There are 3 nested groupings, the coarsest first. Each group lies inside one group of the grouping before and may be the whole of it. The rows also spread widely along 12 directions, which tell nothing about the answers.
In the rows, 128 means zero.
Some rows, each with its group in each grouping after it:
[162 140 114 156 124 125 131 112 145 127 133  96 126 131 117 129 137 129
 143 112 154 144 131  97 172 130 117 131 130 120 120 145 137 140 138 167
 134 144 123]
gok Favez nofu
[125 146 132  99  95 141 124 116 128 124 149 146 109 145 141 114 110 143
 164 112 123 117 112 130 159  95 107 157 148 139 130 109 110 106 170  85
 126 111 150]
Gisip migik gaf
[143 144 128 151 115 141  83 104 112 147 119 124 123 113 170 103 128 133
 123 122 163 151 129 158 154 153 126 139 111 132 146 108 144 131 152 130
 114 122 120]
Gisip nas fuga
[156 151  96 123 116  84 162  99 173  83 125 108 150 113 130 153 119 107
 105 142 157 154 160 112 167 143 133 104 157  96 166 178 125 170  95 165
 151 115 136]
gok Favez zadi
[187 148 118 185 124  91 123 125 109 124 174  57  97  76 162 144 133  80
 123 129 141 147 117 101 166 141 120 112 140 132 149 132 127 116 156 134
 174 142 133]
Gisip daros lov
[145 136 134 179 160 115 108 154 143 131 153 112 143 115 150 160 147 154
 104  91 127 146 152 116 157 117 100 121 147 116 112 117 136 131 114 120
 148 136 125]
gok Sigad nuvoz
[155 157 127 112  95 127 137 105 118 123 135 126 116 131 152 114 119 120
 144 131 136 137 137 131 156 143 132 132 120 130 150 125 110 120 157 115
 127 115 137]
Gisip migik vupa
[177 166 152 145 143 139 135 178  94 104 160 107 129 108 161 129 109 172
 126 112 110 146 126  87 157 143  99 148 115 144 108 121 121  93 188 116
 124 159 125]
gok Sigad Vufis
[105 118 137 149 133 137  62 142 128 143 124 122 140 124 144 146 140 125
  94 100 165 158 125 131 151 108  94 162 129 111 169 104 161 104 124 137
 147 146 133]
gok Favez pagud
[121 112 136 158 146 123 104 118 144 108 116 113 128 111 145 135 111 102
  95 162 130 123 145 146 117 118 142  95 131 120 157 124 169 150  87 115
 130 127 123]
Gisip nas sisot
[128 175 117  71  85 118 121 126 137 160 128 156 135 133 142 164 111 148
 104  73 115 162 108  95 178 155 114 163 124 137 123 164  89 135 175 146
 123 109 130]
gok Zib zam
[150 127 132 175 125 124 100 118 126 171 132  74 103 110 111 148 125 108
 118 135 120 134 108  85 154 117 132 119 114 133 119 143 151 127 133 161
 141 148 125]
gok tud megi
[154 131 109 140 142 114 135 119 127 122 144 102 129 119 146 126 127 113
 149 137 143 133 117 116 126 151 140 109 150 116  88 135 122 150 124 122
 149 124 118]
Gisip daros nurop
[135 163 122  88  97 130 123 118 135 152 126 143 129 143 132 136 126 149
 149  87 144 148 112 106 162 146 111 162 133 123 115 139 103 121 146 145
 137 122 137]
Gisip nas dum
[125 122 124 155 145 144  91 119 130 140 103 133 151 131 143 120 134 140
 102 123 154 160 137 136 136 160 131 128 111 120 117 130 156 157 125 155
 108 136  98]
gok Sigad Kenup
[126 120 113 151 122 146 118 119 138 126 143 137 106 143 137 122 124 122
 137  92 109 131 111  99 148 134 139 139 123 160  86 133 130 144 185 133
  98 135  90]
Gisip Dapi vozo
[106  99 129 143 142 132  87 125 131 124 125 113 122 112 132 126 104 109
 119 156 136 121  99 127 113 109 133 123 143 125 124 129 162 138 118 119
 135 138 125]
Gisip daros kog
[120 134 146  91 126 152 150 155 125 133 108 113 138 180  69 134 136 141
 158 124 141 132 125  66 123 136 118 143 110  92 112 138 134  95 102 169
 140 175 131]
gok Sigad nuvoz
[125 115 119 163 153 132 118 129 152 142 157 129 115 147 149 147 151 123
 130  88 100 119 146 121 131 111 132 112 150 135  78 101 125 142 131  91
 139 117 104]
Gisip migik gaf
[127 140 100  95 100 109 129 105 139 166 126 109 133 166 109 155 162  92
 159 117 175 142 122 118 136 133 132 132 147  80 133 131 108 121  88 137
 188 111 145]
gok Favez nofu
[101 106 120 125 129 132 121 113 158  91 134 144 122 138 120 117 102 117
 140 127 130 112 117 123 137  90 124 132 166 129 120 135 144 147 135 117
 119 130 124]
Gisip daros lov
[142 124 131 164 157 149 125 153 109  98 141 118 135 144 144 114 141 126
 130 117 142 152 141 108 127 152 126 134 119 131 102 109 146 118 156 129
 123 162  92]
gok Sigad Kenup
[131 164  99  66  85 118  95 102 104 176 120 150 144 122 176 135 109 134
 125 112 154 172  76 144 149 181 134 159 131 128 108 147  92 148 176 117
 133  83 128]
gok Zib zam
[128 149 108  98  85 137 135 120 123  98 139 154 115 154 145 124 116 101
 127  98 137 153 122 101 169 146 130 170 123 147 151 138 109 116 208 139
 108 135 110]
gok Favez pagud
[ 87 123  98  68  77 137 110 106 109 114 121 163 119 161 143 122 114  64
 130 128 167 150  95 135 124 149 149 167 129 131 160 132 120 121 179 115
 129 116 113]
gok Zib zam
[115 137 135  98 126 122 128 159 125  93 122 135 156 126 141 150  96 123
  91 131 131 151 126 105 129 139 121 146 135 117 149 140 131 115 133 130
 144 148 128]
gok tud megi
[125 138 125 106  81 148  99  98 108 147 111 125 108 135 138 104 115 105
 140 139 153 139 101 130 147 146 133 153 105 135 158 122 133 115 167 142
 118 130 128]
Gisip migik gaf
[118 141 130 105 106 149 135 121 110 144 127 149 109 178 137 122 143 105
 141 135 116 120 157 139 119 140 156 119 105 118 133 103 112 112 137  90
 119 110 118]
gok Sigad Vufis
[150 153 142 129 128 133 133 148 110 148 141 103 112 137 138 143 137 122
 133 111 116 134 134  98 128 150 131 124 112 121 114 114 121 101 133 123
 147 144 121]
Gisip nas fuga
[133 127 150 112 133 137 127 164 114  96 122  94 129 113 109 142  84 124
 107 149 121 142  97  62 129 131 114 142 112 130 137 158 160 109 146 160
 127 180 127]
gok Zib zam
[163 150 123 118 123 134 130 146  83 153 132  88 130 137 134 132 141 113
 146 133 157 158 106  87 123 185 137 138 105 111 103 128 118 103 146 149
 156 154 114]
gok Sigad Vufis
[178 143 132 154 123 127 151 116 107 110 130  74 111 115 127 113 103 108
 138 177 122 131 128  96 142 148 150 103 106 131 125 148 140 129 147 147
 124 148 122]
gok tud megi
[150 138 104 125 115 135 116  92 118 114 138 145 134 128 182  88 117 135
 156 127 159 145 121 163 144 155 139 141 143 139 101 116 114 154 175  97
 115  98 115]
Gisip migik vupa
[118 109 122 131 132 142 129 146  93 113 170 112 101 176 140 123 157  70
 178 134 143 118 122 128  99 101 136 138 150 114 116  73 125  74 145  53
 174 135 125]
gok Favez pagud
[108 108 133 155 134 135  95 114 157 129 119 120 116 123 116 134 113 122
 110 125 132 122 125 115 141  97 125 126 137 129 135 135 168 148 114 148
 116 141 121]
Gisip nas fuga

New rows, each followed by its group in each grouping:
[129 145 136 122 120 122 147 114 176 148 116 127 124 149  99 156 126 154
 122 108  91 114 158  98 155 117 128  98 121 110 120 154 124 152  88 147
 115 116 136]
Gisip Dapi vozo
[165 132 136 185 150 139 100 121 126 154 132  91 126 108 131 116 125 172
 137 129 132 134 118 113 164 123 113 118 122 130  90 133 155 146 137 148
 111 143 122]
gok Sigad nuvoz
[130 149 125 130 119 151 127 101 138 117 108 162 139 170 142  95 152 148
 137 104 158 146 192 163 161 150 126 131 102 114 146 109 131 140 136 127
  92 113 111]
gok Zib zam
[162 131 111 171 134 127 127 100 129 144 136  88 113 138 131 115 162 106
 162 126 169 135 146 127 137 147 140 108 129 106 111 114 141 136 108 141
 150 132 116]
Gisip nas fuga
[145 153 137 120 113 142 136 126 124 194 132 105  89 163 102 150 148 117
 152 104  90 117 120  76 132 139 143 117  99 130  87 128 110 111 129 136
 136 134 116]
Gisip nas sisot
[143 133 124 134 133 145 143 142 113  98 137 120 131 160 125 113 145 120
 155 123 158 143 146 104 132 147 127 141 122 113 118 114 133 109 144 135
 134 157 111]
gok Sigad Vufis
[148 128 123 138 127 126 134 135 114  80 145  98 127 127 141 119 117  99
 146 150 162 136 123 116 136 120 121 138 143 119 150 121 143 108 146 119
 151 149 132]
gok Favez nofu
[130 139 129 176 125 122 128 106 162 100 128 138 126 142 138 130 148 114
  97 115 135 135 212 151 174 110 126 109 122 116 185 115 142 136 112 126
 120 120 124]
gok tud megi
[106 122 143 110 135 121 108 129 148 134 114 118 137 118 115 146 101 136
 114 145 123 117 116 118 125 101 116 115 148 100 137 140 148 136  80 129
 145 129 151]
Gisip daros lov
[150 168 105 112  94 117 127 109 110 160 140 137 126 136 170 135 143 120
 130 109 139 157 129 139 155 175 143 129 124 124 123 129  87 136 163 113
 136  96 120]
gok Sigad nuvoz
[150 155 111 105  82 117 102  95 102 183 143 108 101 111 147 127 114 111
 157 130 142 137  67 119 157 144 131 145 135 133 116 141 100 128 171 123
 147 103 146]
Gisip daros nurop
[130 125 129 118 128 128 140 136 137 122 133 103 117 146  93 147 121 111
 141 130 124 126 119  76 134 116 124 128 130 118 115 148 139 121 121 144
 142 150 129]
gok Zib zam
[156 156 125 143 113 125 140 106 131 168 141 111 102 159 138 140 162 113
 144 117 108 122 167 130 151 131 145  97 110 116 126 112 107 126 125 102
 137 102 126]
gok Favez nofu
[120 125 124 108 167 130 131 173 129  97 127 144 174 131 157 150 101 156
  96 116 115 152 117 102 103 164 133 129 147 120  66 141 128 152 131 120
 128 143  95]
gok Sigad nuvoz
[155 143 132 117 110 106 126 120 118 137 137  75 116 103 129 147  95 113
 136 176 126 119  94 110 140 107 127 111 142 112 147 148 134 122 115 115
 161 120 165]
gok Favez nofu
[131 115 121 153 123 114 117 103 153  99 138  99 109 106 118 133 102  96
 131 156 144 115 113 117 146  86 123 118 160 129 156 147 161 144 113 131
 143 133 143]
Gisip nas sisot
[105 131 102 124 108 138 106 100 142 137 137 170 113 158 157 126 142 101
 131  89 137 137 131 146 143 134 143 144 137 144 119 114 116 144 163 103
 116 103  99]
Gisip nas sisot
[144 133 161 173 177 144 130 174 125 111 146 109 142 143 133 133 142 160
 127 111 113 127 173 110 132 106 103 121 125 113 105  93 147  95 108 101
 145 159 124]
gok tud megi
[166 141 140 163 153 127 154 152  95  82 164  95 121 145 163 114 162 101
 154 146 147 130 191 149 117 134 125 101 126 102 147  76 131  83 114  60
 167 135 132]
gok Zib zam
[162 130 129 162 139 145 131 125 108  93 144 107 119 123 144  92 108 141
 155 153 137 126 125 118 146 126 128 127 127 141 107 126 147 132 171 118
 103 144 116]
gok Sigad Vufis
[148 139 143 127 123 124 126 121 116 102 136 107 113  93 160 119  71 130
 122 178 110 113 108 134 130 116 136 109 137 139 140 136 145 136 142  94
 117 119 144]
Gisip nas fuga
[161 138 139 159 162 133 117 151  98 167 153  92 134 142 149 129 164 152
 167 127 136 130 136 134 115 133 121 108 135  96  72  87 123 103 101  80
 166 126 132]
gok Sigad nuvoz
[113 124 139 168 154 131  88 158 151 119 135 138 144 125 160 161 138 136
  67  82 121 148 164 127 153 110 102 134 129 127 154 110 153 126 126 121
 131 139 113]
gok Favez nofu
[139 118 149 192 167 129 136 148 165  83 144 106 119 129 123 145 133 131
  96 124  97 115 193 105 152  81 113  97 131 125 150 121 166 128 103 120
 122 152 120]
gok Favez zadi
[113 145 119 132  83 134 114  92 149 134 122 160  91 150 148 139 135  85
  83 109 100 134 173 138 172 126 152 123  98 149 194 129 123 136 169 124
  92 103 108]
gok Favez zadi
[194 132 107 222 137 132 113  88 102 133 168  78  94 120 165  83 170 106
 179 131 171 140 151 156 167 134 130 110 124 139 108  95 143 132 169 102
 132 120 112]
gok Zib zam
[138 113 114 116 150 128 141 137 132 119 140  92 133 142 109 137 113 120
 163 147 130 124  87  81 110 117 136 122 159 111  62 146 136 134 119 124
 158 143 121]
gok Favez zadi
[118 106  95 148 123 109 100  75 159 106 148 146 125  99 168 120  73 123
 124 159 115 114  98 168 150  76 146 114 191 152  98 150 138 198 155  72
 109  72 130]
gok tud megi
[ 90 122 122 130 131 111 121 119 177 119 137 164 123 143 143 176 126 106
  70 100  82 121 176 137 144  98 139 100 145 131 147 134 129 162 109  89
 119  92 117]
gok Zib zam
[142 125 128 176 147 154 115 121 132 133 120 116 120 149 135 110 159 123
 129 102 148 143 162 119 136 159 138 121 100 125 108 108 154 136 130 156
 111 154  86]
Gisip nas fuga
[123 117 119 126 146 123 145 139 137 109 136 113 129 157 127 150 140  90
 127 138 123 127 149 109 105 125 149 106 141 104 119 121 134 123  99 104
 158 133 114]
gok Favez zadi
[134 127 150 127 153 133 161 164 135  75 144 121 129 147 136 140 119 117
 120 130  96 118 168 100 110 121 131 110 132 120 126 112 133 110 113  97
 139 150 120]
Gisip migik vupa
[166 114 130 168 171 147 118 143  84 107 140  82 137 120 157  91 121 133
 163 179 155 131 113 132  96 149 141 110 128 118  75 102 158 126 133  99
 136 147 110]
gok Sigad Vufis
[131 132 129 141 101 137  97 109 115 127 131 118 112 132 147 108 140 100
 139 126 170 139 135 148 153 123 116 147 122 123 177  96 140 102 146 120
 143 131 137]
Gisip migik gaf
[144 110 137 165 174 141 129 141 160 112 122  94 141 132 100 132 111 165
 136 135 114 115 128  84 137  99 117 108 137 118  74 146 168 157 103 153
 117 158 115]
gok Favez nofu
[104 120 116 119 121 130 118 121 121 118 129 144 125 163 152 133 150  75
 116 127 147 138 162 154 112 140 149 120 125 111 157 101 131 122 119  88
 144 112 112]
gok Zib zam
[133 142 113  91 112 127 121 119 134 135 140 126 134 134 127 131 104 151
 162 120 141 136  81 105 152 109 111 158 162 121  95 148 116 129 151 118
 142 116 145]
gok Favez zadi
[137 149 122 152 106 150  88 100 107 161 113 135 124 153 156 101 179 114
 130  97 187 168 169 164 165 169 122 147  84 117 169  91 136 112 149 139
 120 123 110]
gok Zib zam
[129 145 137 145 110 144  96 135  86 166 161 137  92 146 176 130 149 110
 130 105 107 132 130 145 139 128 135 136 112 146 128  81 109  91 185  62
 130 114 117]
gok Sigad nuvoz
[147 157 130 102  97 107 164 128 121 150 143  87  95 153 112 172 145  72
 133 148 104 118 149  93 128 127 150  95 120  99 162 132 103  93 100 107
 177 118 149]
gok Favez zadi
[151 171 137 102 104 126 137 128 137 132 136 136 130 118 133 135  85 187
 131 115 101 134 110 100 180 122 106 143 135 137 112 162 106 138 166 131
 103 120 149]
gok Sigad nuvoz
[139 158 119  98  91 136 168  89 170  99 109 151 120 159 105 118 101 143
 133 127 109 126 158 102 183 129 138 125 116 132 144 172 119 164 154 165
  73 120 125]
gok Favez pagud
[145 148 113 149 138 118 139 131 141 100 153 141 144 144 159 135 155 132
 126  96 151 148 178 137 158 137 118 127 147 111 131 112 114 134 130 107
 142 116 120]
gok Sigad Vufis
[139 120 103 173 139 108 121 115 145 130 144 112 121 119 161 154 142  90
  96 110 116 142 142 119 131 154 155  93 132 133 108 133 132 165 127 126
 136 117  91]
Gisip Dapi vozo
[146 138 134 139 136 144 135 131 114 143 154 120 101 157 139 122 139 131
 161 120  99 114 141 120 132 117 134 115 122 136  84 106 118 115 152  77
 124 117 119]
gok Zib zam
[147 131 105 140  93 124 154 113 129  88 151 108  90 130 115 129  99  70
 129 129 115 135 106  61 166 130 150 142 128 164 128 168 126 134 209 163
 115 156 102]
gok tud megi
[179 149 112 145 125 126 163 112 116 152 131  87 105 151 136 135 148  94
 139 141 102 132 150  95 130 178 175  80  94 127  93 137 112 148 139 139
 126 125  95]
gok Favez nofu
[154 149 119 118 116 114 159 100 127 129 135 112 112 140 140 121 128 104
 154 154 116 115 150 136 128 145 156  85 133 109 123 129 107 142 111 102
 139 102 133]
Gisip daros lov
[137 131 147  98 126 135 119 119 142 138  92  95 147 108 100 126  73 168
 134 170 130 124  87  95 133 124 115 124 126 110 113 164 156 148  95 168
 121 143 153]
Gisip migik gaf
[130 128 134 124 126 129 120 140 125 146 141 105 119 133 122 147 118 129
 141 121 115 125  97  94 127 119 122 130 133 121 103 132 130 113 126 119
 148 137 133]
Gisip Dapi vozo
[128 134 116 107 128 123 116 117 126 109 125 135 145 121 165 122 101 120
 126 148 149 139 111 149 117 146 140 126 147 121 122 129 130 149 126 101
 136 109 124]
Gisip nas sisot
[177 156 105 166 127 104  98  99 116 185 162  95 119 102 175 137 150 139
 145 108 142 150 117 146 169 140 121 115 144 128  87 122 111 150 147  95
 154  85 134]
gok Zib zam
[131 137 127 141 132 141 128 103 152 108  94 144 149 154 146 110 138 134
 106 139 144 139 199 164 144 151 143 100 102 104 163 121 148 158  99 138
  96 116 110]
gok Favez nofu
[176 161 131 117 129 120 165 146 108 137 145  87 125 129 127 143 116 141
 152 141 107 133 114  78 133 158 135 109 126 117  83 149 106 123 135 130
 144 139 131]
gok Sigad nuvoz
[162 130 147 174 164 140  99 149 104 164 134  83 121 108 162 140 119 142
 103 142  90 136 120 108 122 146 139  99 100 137  85 118 151 134 139 116
 120 140 104]
gok Favez pagud
[127 121 131 152 125 128 135 131 148  90 154 113 107 138 101 136 122 114
 140 124 129 114 137  89 160  73 109 136 150 129 147 134 147 115 137 128
 133 151 139]
gok Sigad Vufis
[127 133 141 129 131 144 126 123 138 165  96 112 130 156  99 140 129 129
 115 137 107 129 146  98 126 144 149 105  92 110 108 140 141 138  96 161
 119 139 112]
gok tud megi
[166 148 134 163 133 128 129 124 118 129 128 100 131 126 144 120 141 136
 126 140 144 144 158 130 149 155 131 107 109 111 135 124 137 132 121 137
 127 136 123]
gok Sigad nuvoz
[126 134 113 131 112 104 103  97 150 138 128 114 137 124 137 146 138 111
 123 137 168 140 141 154 157 105 115 124 156  91 175 128 136 136  86 120
 162 100 159]
gok Favez pagud
[145 151 109 140 123 109 137 108 159 150 147 137 112 131 151 153 136 124
 114  90  91 127 151 115 161 143 142 102 138 139  97 144  98 168 140 119
 121  96 110]
Gisip daros nurop
[154 140 125 132 127 105 159 121 165  79 147 108 127 110 125 143  94 133
 128 137 113 119 137  95 161 104 116 111 161 129 132 156 129 149 125 131
 134 130 144]
Gisip migik gaf
[150 130 134 178 115 116 115 104 136 160 147  81  88 120 125 145 144  99
 132 136 113 112 142 121 152 104 133  93 120 123 152 122 141 120 107 118
 146 119 143]
Gisip Dapi vozo
[ 93  95 138 148 149 168  85 147 120 105 122 141 128 158 140 110 136 113
 119 119 148 135 137 137 115 108 123 152 121 127 138  87 169 103 144 106
 119 154 100]
gok Favez zadi
[139 134 125 160 118 147 102 119 109 158 141 120 106 149 152 114 164 115
 149  96 144 139 135 135 144 145 128 137 105 128 121  93 128 106 155 115
 131 129 109]
Gisip Dapi vozo
[158 122 144 164 174 157 139 154 125  85 131 102 146 136 114  97 114 177
 155 139 139 128 139  94 135 125 108 129 125 121  80 129 163 129 133 146
 107 174 113]
gok Sigad Vufis
[130 138 161 135 118 136 113 134 122 151 136  95  95 129 110 138 122 128
 141 137 117 107 128 109 139  84 109 125 124 114 157 110 147  85 105 112
 149 141 162]
Gisip nas fuga
[134 112 131 145 120 145 121 120 120 108 132  95 107 134 108 104 114 110
 162 148 148 120 101 100 133 114 124 136 124 129 128 130 158 112 143 142
 125 159 127]
Gisip Dapi vozo
[114 110 133 161 155 132 140 120 173  91 145 136 113 149 118 124 127 125
 136 121  99  94 173 129 139  76 126  96 157 122 118 117 146 146 102  98
 117 125 122]
Gisip daros lov
[160 158 106 105 129 114 162 162 107  85 151 116 156 148 161 143 143 104
 132 103 162 175 139  93 133 188 126 149 138 106 122 126 100 104 154 133
 169 150 109]
gok Favez pagud
[211 164  93 178 135  94 112  72 137 193 132  70 142  85 159 133 146 159
 142 128 158 163 127 136 180 177 133  86 133 112  71 161 120 199 110 157
 141  85 127]
gok Zib zam
[140 134 127 152 178 125 133 144 139 129 138 126 166 152 145 138 161 164
 139 111 139 141 170 143 119 139 119 103 150  89  78 104 127 141  77  96
 154 117 120]
gok Sigad Kenup
[117 131 163  95 135 159 132 136 131 110  98 128 131 139 102 100  78 171
 145 173 105 101 122 113 116 115 126 119 110 116 118 139 154 124 111 130
  92 147 142]
Gisip daros kog
[150 110 121 165 154 141  96 114 127 146 132 101 129 115 144 114 123 139
 145 128 138 134 103 120 129 132 131 122 138 133  66 122 149 155 135 128
 127 133 109]
Gisip migik vupa
[169 184 137  93 128 120 157 148 102 137 135 112 153 147 165 137 147 150
 146 132 138 150 164 141 128 170 124 114 120  82 130 105  92  94 101  86
 169 108 147]
gok Favez zadi
[146 132 149 127 173 143 140 175 127 115 120 111 158 133 141 141 116 160
 111 117 102 141 138  84 106 169 126 115 112 118  72 124 138 130 113 139
 129 162  98]
Gisip migik gaf
[118 142 119 117 120 132 120 137 143 141 135 145 124 151 141 160 137 118
  98  84 105 147 139  99 148 137 133 138 122 133 120 133 115 129 155 127
 129 126 103]
gok Favez zadi
[140 126 122 147 137 136  82 122  93 161 127 105 128 116 166 108 136 116
 139 142 161 147 103 148 114 164 138 128 120 119 104 105 139 125 138 114
 145 128 113]
Gisip daros kog
[161 140 148 163 161 136 147 133 150 107 124 105 139 133 134 120 132 159
 129 136 114 120 186 124 139 132 122  88 116 110 117 115 147 141  89 127
 120 138 124]
Gisip migik gaf
